The rows of a group lie close to one hidden flat surface of 13 dimensions, which may be shifted away from zero. Surfaces can cross.
In the rows, zero is written as 128.
Known rows, each followed by its group:
[131 113  99 102 125 113 150 131  79 124 144 172 174 108  87  59 105 113
 104 131 120 182]
J
[109  90 107 128 150  83 164 192 102 123 102 149 191 111 169  84 132 141
 126 149 156 129]
G
[118 151 146 177  49 145 124  56 102 102 132 115 100  90 117 120 104 137
 108 116 133 103]
G
[144 129 137 141  83 157 176  96 107 110 114  77 139  91 103 103 103 141
 118  97 121 136]
Z
[126 106 172 139 161 156 160 118 111 156 124 108 178 168 138  68 181 124
 161 104 118 159]
J
[157 127 109  90 158 160 158 164 117 191 119  77 168 118 168 120 120 107
 193 127  98 141]
P
[ 64 137 131  83 121 168 177 108 149  62 101 129 120 158 134 143 102 175
 118 129 164 181]
G
[106 110 111  83 106 178 189 126 165 164 124 111 143 140 133 121 112 119
 115  86  93 149]
G
[139 177 130 158 124 117  95  94 107 142  87 104 115 115 111 127  95  50
 164 134 117  92]
J
[151 137 109 156 132  91 112 100 138 179  98  76 155 151  65 164 145 115
 145  97 136 136]
P
[109 130 129 101 140 130 134 137 189 158 129 105  80 167 145 173 154 135
 137  90  94  96]
Z
[125 139 124  83 164 134 167 125 126  88 132  92 104 147 115 190 114 144
 139 136 127 146]
G
[114 132 117 145  95 125  93 105  86 110  85 163 165 141 106  58  96 149
 130 106 128 135]
G
[137 130 128 158 104 120 122 137  99 134 168 147 103 166 111 104 171 119
 141  41  80  84]
Z
[100 128 127  84  90 110 167  66 113 113 118 101 122 156  76 144  75 120
  97  81  91 131]
J
[120 156 126 108  76 131 133 139 185 130  89 115  67  87 180 139 101 103
 103 124 105  98]
Z
[134 131 124 149 148  70  83 138 116  87 136 150 106 156  76 164 119 127
 118 118 144  79]
Z
[155 117 149 145 154 140 149 140 159 111  55  61 162  91 158 141 123 178
 121 181 162 147]
Z
[105 120 130 134 153 135 150 114  78 130 119 107 176 164 121  82 150 205
 181 118 140 183]
Z
[109 124  83 106 127  93 120 118 112 147 135 135 150 126  87 139 102 141
 136 131 146 142]
P
[ 94 130 155 189  89  62 159 153 148 116 110  99 114  93 102 138 100  74
  86 102 158  86]
Z
[131 136 100  95 131 157 135 130 100 145 120 101 130 103 178 132  95 155
 180 156 105 115]
P
[ 97 111 131 183 105  88 120 114 148 108 137 154 130 101 104 182  99 120
  60 178 184 114]
G
[144 135 130 183 108 169 151 150 122 170 156  98 141 144 135 165 142 138
 139  87  95 156]
P
[154 130 102 115 121 154 135 152 125 123  88 163 167 142 136 124  93  85
  94 125  88 164]
Z
[144 121 144  62 142 128 160 172 156 130 118 101 115 129 157 131 113  99
 125 109  98 113]
J
[119 141 122 155  90 115  85  84  89 158 131 127 124 133  82  65 126 172
 158  81 105 126]
G
[122 142 172 108 113 174 139 100 145  92 140  96  97  92 164 133 123 156
 133 165 167 142]
J
[171 175 128 100 130 170 121 121 150  99 122 115  82 106 100 158  92 120
 104 153 107 203]
J
[126 136 158 139 194  82 100 123  78 113 104 134 160 188  92 127 115  96
 161 145 125 136]
P
[120 152 174 106 139 175 139 108 155 115 112  97 107 113 135  86 136 141
 150 146 150 187]
J
[107 138 120 198 121 132  44 115  88 161  97 166 183 148 146 101 109 143
 175 154 153 115]
G
[119 127 110 183 106 167  90  88 131 131  85 144 172 164 114 171  99 161
 113 140 135 146]
G
[ 76 135  80 125  83 105 143 110 149 157  84 109 134  70 129 124  76 147
 126 152 157 134]
J
[ 85 147 129 132 142  92 132 104 171 139  53  97 132 150  89 159  90 119
 115 140 142 159]
J
[149 163 143 118 166 106  78 147 128 146 165 114 125 104 101 140 129  58
 186 165 206 137]
P
[146 138  80  93 115 167 109 113 148 122  89 113 131 109 105 153  70 182
 121 143 124 161]
G
[119 108 121 108 153 119 116 164 136 117 173 192 133 170  91 130 127 105
 101 115 127 139]
P
[155 151 106 147  76 181  68 129 117 134 117 163 115 137 147 103 115 116
 151  79  89  78]
G
[122 109 118 131  80 151 185 157 160 140 134  84 120  58 155  98 130 173
 117 103 148 122]
Z
[ 63  86 128  89 157 114 180 126 171 170 105 141 166 167 164 128 150 147
 103 152 124 178]
Z
[114 109 131 122 154  68 120 135 121 125 100 144 143 117 172 137 126 116
 114 190 140  95]
Z
[103 150  81 101 147 143  83 134 132 146 152 163 111 160 108 143 125 145
 179 123 139 138]
J
[165 108 129 151 139 131 143  83  85 115  72  94 179  88 170 151  91 120
 116 209 112  90]
P
[ 92  99 119 187 118  87 141 170 125 122 129 173 171 139 121 111 148 150
  86 121 164 157]
Z
[135 123 124 129 129 160  85 117 190 130 193 170  80 170  87 184 179 129
 107  98 142 113]
P
[ 83 129 138 125  61 127 143  83 173 135 107 131 110 113  89 112  77 106
  70  97 128 130]
G
[158 126 136 137 100 128 143 147  67 110 206 144 109 103 162 113 160 162
 126 115 103 131]
J
[180 139 121 141 126 174  85  84  77 104 126 134 145 149 106 125 124 127
 159 111 109  98]
J
[ 65 151 136 153 107 119  57 120 172 150 146 176  84 168 104 145 118 116
 137 107 151 103]
G
[156 128 107 139 116  97 116 158  72 108 165 108 110  82 114 101 124 154
 172 101 143  53]
Z
[139 108 176 144 113 194 168 107 118 120 170 132 123 131 162 105 154 114
 107 115  86 118]
P
[142 150 148 178 137 132 117 173 145 119 113 122 110 170 121 197  96 102
 107 110  87 131]
P
[157  90 130 100 129 136 150 191 196 124  82 142 144 118 122  64 140 128
  67  88 113 141]
G
[127 126 154 138  97 163 143  88 148 104 176 120  85 107 126 165 131 114
  99 131 140 102]
Z
[139 142 140 200 148 125 145 161  97 142  93  76 177 128 149 156 116 110
 167 142 140 130]
Z
[139 124  70  85 108  94 135 122  91 161 129 130 144 125  93 121  86  91
 137  90  79  97]
P
[158 102  31 148 104 135 141 144 110 157 149 132 156 119 126 235 102 153
 106 128  91  97]
G
[ 65 125 127 103 105 164 137  94 169 122 178 142  79 119 147 169 123 173
 116 153 156 131]
P
[136 134 138  95 133 171 127  65 141 130 132 102 119 138 109 134 138 142
 147 130 131 143]
P
[108 107 122  91 135 134 137 122 154 116 124 136 148 126 126 155  90 111
 110 157 161 123]
J
[136 140  68 151 147 168 103 141 159 172 130 174 148 145  79 126 147 130
 124 131 122 213]
J
[102 128 123 167 167  81 150 163 113 176 131 115 156 140 156 184 137 120
 144 172 129 162]
J
[181 111 117 104 151 129 101 118 117 121 119 142 132 114 149 133 126  80
 126 156 103  51]
P

New rows. What belongs after each?
[131 164 164 157 154  81 108 135 106 128  61  89 123 157 150 126 125  96
 171 124 106  94]
Z
[102 100 151 172 129 100 145 100 129 148 149 100 151  73 109 119 132 183
 104 190 188 166]
G
[189 117 104 143 125 132  99 141 106 141 170 148 141  91 137 149 135  71
 128 150 130  72]
P
[108 111 167 121 186 125 106 123 145  87 111 145 153 203  98 128 156 177
 130 133 169 165]
J
[156 109  93 145  83 142 145 176 161 119 156  95  95  71 112 136 134 191
 117  75 146  83]
Z
[122 128  99  85 178 115 116 144 110 146 101 118 157 186 126 163 110 149
 181 124 113 130]
J
[128  60 136 143 127 106 196 107 107 129 152 118 189 114  89 109 139 130
  72 121 137 121]
Z
[130 133 155 103 162 108 113 123 111 104 108 135 118 132 139 115 102  86
 138 157 115  92]
P
[109  94 152 159 145 139 179 139 129  78 123 147 163 171 137 126 176 164
  91 115 151 161]
G
[108 148 124 126 180 116 140 140 103 170 142 125 149 155 126 142 129  92
 171 157 118 186]
J
[156 146 113 123 108 144 125 159 109 139 153 125 108 103 148 147  88  84
 139 115  87  94]
P
[162 173 159 164 137 159 106 104 168 135  52  94 119 104 105  93 123  72
 131 145 129 162]
J
[125 158 144 107 140 164  89 150 149  75 198 147  60 109 116 163 110 125
 153 149 190 112]
Z
[176 159 115 148 137 114 119 186 130 134  89 112 114  88 152 102 144 166
 131 144 104 187]
J
[114 102 125 117 132 137 125 161 169 129 177 142 100 186 151 211 168 182
 118  93 123 100]
J
[128 136 114 105 129 101  97 141 136 133 164 158  75 148 144 171 129  78
 135 113  95  50]
Z
[171 124 130 131 144 130 126 151 142 122  90 125 144 115 154 161 105  74
 100 159 108 102]
Z
[144 135  87 170 107 127 110 139 136 133 117 131 129  88 143 172 117 162
 111 165 143 136]
J
[112 141 142 143 153 140 117 202 173 121 124 139 118 120 170 146 132 120
 143 159 180 145]
Z
[196 132 131 108 150 149 123 142  96  95 103 119 152 128 109  97 106  97
 133 115  98 121]
Z
[125 132 127 196 116 124 143 161 123 136 140 122 150 115 142 190 104  78
 118 143 148 110]
Z
[104 103 119 129 121  67 155 151 124 121 138  97 121 114  85 100 132 175
 134  82 154  91]
Z
[ 47 138 104 163 104 189  94  52 164 157 178 153 109 148 110 191 132 151
 164 149 201 121]
J
[121 159  88 153 129 111  84 145 154 153  67 125 124 100 128 117 112 130
 159 146 148 122]
J
[ 81 162 143 167 105 134 141  77 108 117 106  78 108 131 135 186  80 176
 144 152 126 148]
P
[ 99  92 153 116  85 145 132 137 139 109 195 146 100 115 184 108 170 165
 133  92 165  45]
J
[146 153 144 117 116 173 158 107 112 129  89  57 144  91 134 109  88 154
 157 143 128 188]
P
[135 110 140 116 151 113 142 183 198 100 118 118 115 115  93 165 100  93
  81 131 164 113]
Z
[151  97  72  96 156 125 137 168 127 157  99 134 173 162 133 127 139 170
 136 104  86 133]
Z
[116 124 181 218 121  87 148 111 104 137 139 134 142 147 104  87 188 103
  96 102 121 152]
J
[ 90  89  36 127  78 139 190 115 126 168 159 134 160 136 116 205 101 173
  92 101 101 139]
G
[120  83 102 151 136  90 128 126 140 151 140 154 156 114 140 164 143 114
  93 169 152  81]
P
[ 77 144 138  59 114 165 170  87 152 143 111  77  94 111 154 115  93 156
 158 132 118 147]
P
[120 159 120 135  93 153  93  91 143 104 141 117  84  97 110 144 126 207
 138 140 178 154]
P
[148 143  69 133  80 154 131 143 130 170 149 149 111  80 122  90 130 120
 125  96  94 147]
J
[138 133 194  69 175 135 132 164 158  95 133 127 105 133 148  97 129  72
 135 142 146 131]
J
[137 151 148 176 155  66 127 149  79 129  81  85 154 150 109 144  96  60
 164 117 119  85]
Z
[126  78 139 177 152  75 116 128 143 112 139 161 148 141 124 180 161 135
  63 169 156  85]
Z
[139 173 130 198 131 100  63 172 107 100 111 153 104 167 123 148 138 125
 153 101 134 103]
Z
[187 123  89 144  95 170 113 123 121 138 138 125 118 114 138 157 135 151
 121 105  80  91]
P
[132 144 151 160 141  96 104 184 170 116 147 135  76 114 162 182 149 121
 109 157 150 117]
J
[107 134 117 135  79 140 127  98 130 143 166 146  97 131 104 113 136 111
 125  74 115 100]
J
[132 131 134 207 134 107  75 110  96 179 149 117 149 114 131 159 129 131
 160 174 147  99]
G
[108 140  83 105 148  87  94 113  81 123  79 146 167 155  77  90  91 153
 166 128 133 146]
J
[116  91 133 172 153 112 114 127 110 150 119 123 189 161 164 162 147 114
 162 144 160  46]
J
[ 93 132  95 116 153  63 133 102 104 173  97 101 169 159  86 159  99 111
 160 130 128 133]
P
[ 71 146  65  97 124 127 101 113 143 152 141 146 115 134 115 188  79 138
 163 155 163 119]
J
[ 86 111 173 105 161  99 156 125 171 113 134 128 117 166  86 139 127  85
  94 120 150 131]
Z
[149 119 162  89 153 114 164 145 113 114 100  77 141 155 153 136 124 140
 135 114  91 135]
J
[187 129  95 177 124 134  99 114  62 141 127 123 172 113 147 178 106  86
 152 157 107  62]
J
[ 80 126  77 105 137  89 117 166 160 154 134 166 117 158 101 133 128 155
 128 106 133 160]
J
[110 106 118  58 136 159 155 110  94 123 158 139 165 124 139 100  99 123
 155 144 144 138]
J
[129  85 108 104  84 140 183 146 178 112 144 141 136  84  95 121 102 118
  39 108 135 136]
Z
[122 108 173 125 112 119 159  74 123  96 119 110 140 172  88 145 116 103
  79  90 109 112]
J
[110 111 138 116 104  42 136 157 103 103 109 127 120 126 138  84 129 153
 115  83 122  74]
J
[125 115 125 148 124 129 159  94 102 161 115  90 165 128 139 139 128 131
 138 131 103 118]
P
[129 119 104 135  66 125 169 155 169 142  91 104 105 103 153 122 127 136
  89  62  85  85]
G
[132 100  99  92 157  94 136 153  92 141 127 103 147  87 175  94 141 193
 181 160 142  86]
Z
[212 105 119  97 169 135 112 134 151 106  33 122 163 154 126 134 125 126
  81 140  65 124]
Z
[140 158 116 170 150 100 103 151  27 134 148 120 174 124 123 149  81 115
 191 167 145 149]
P
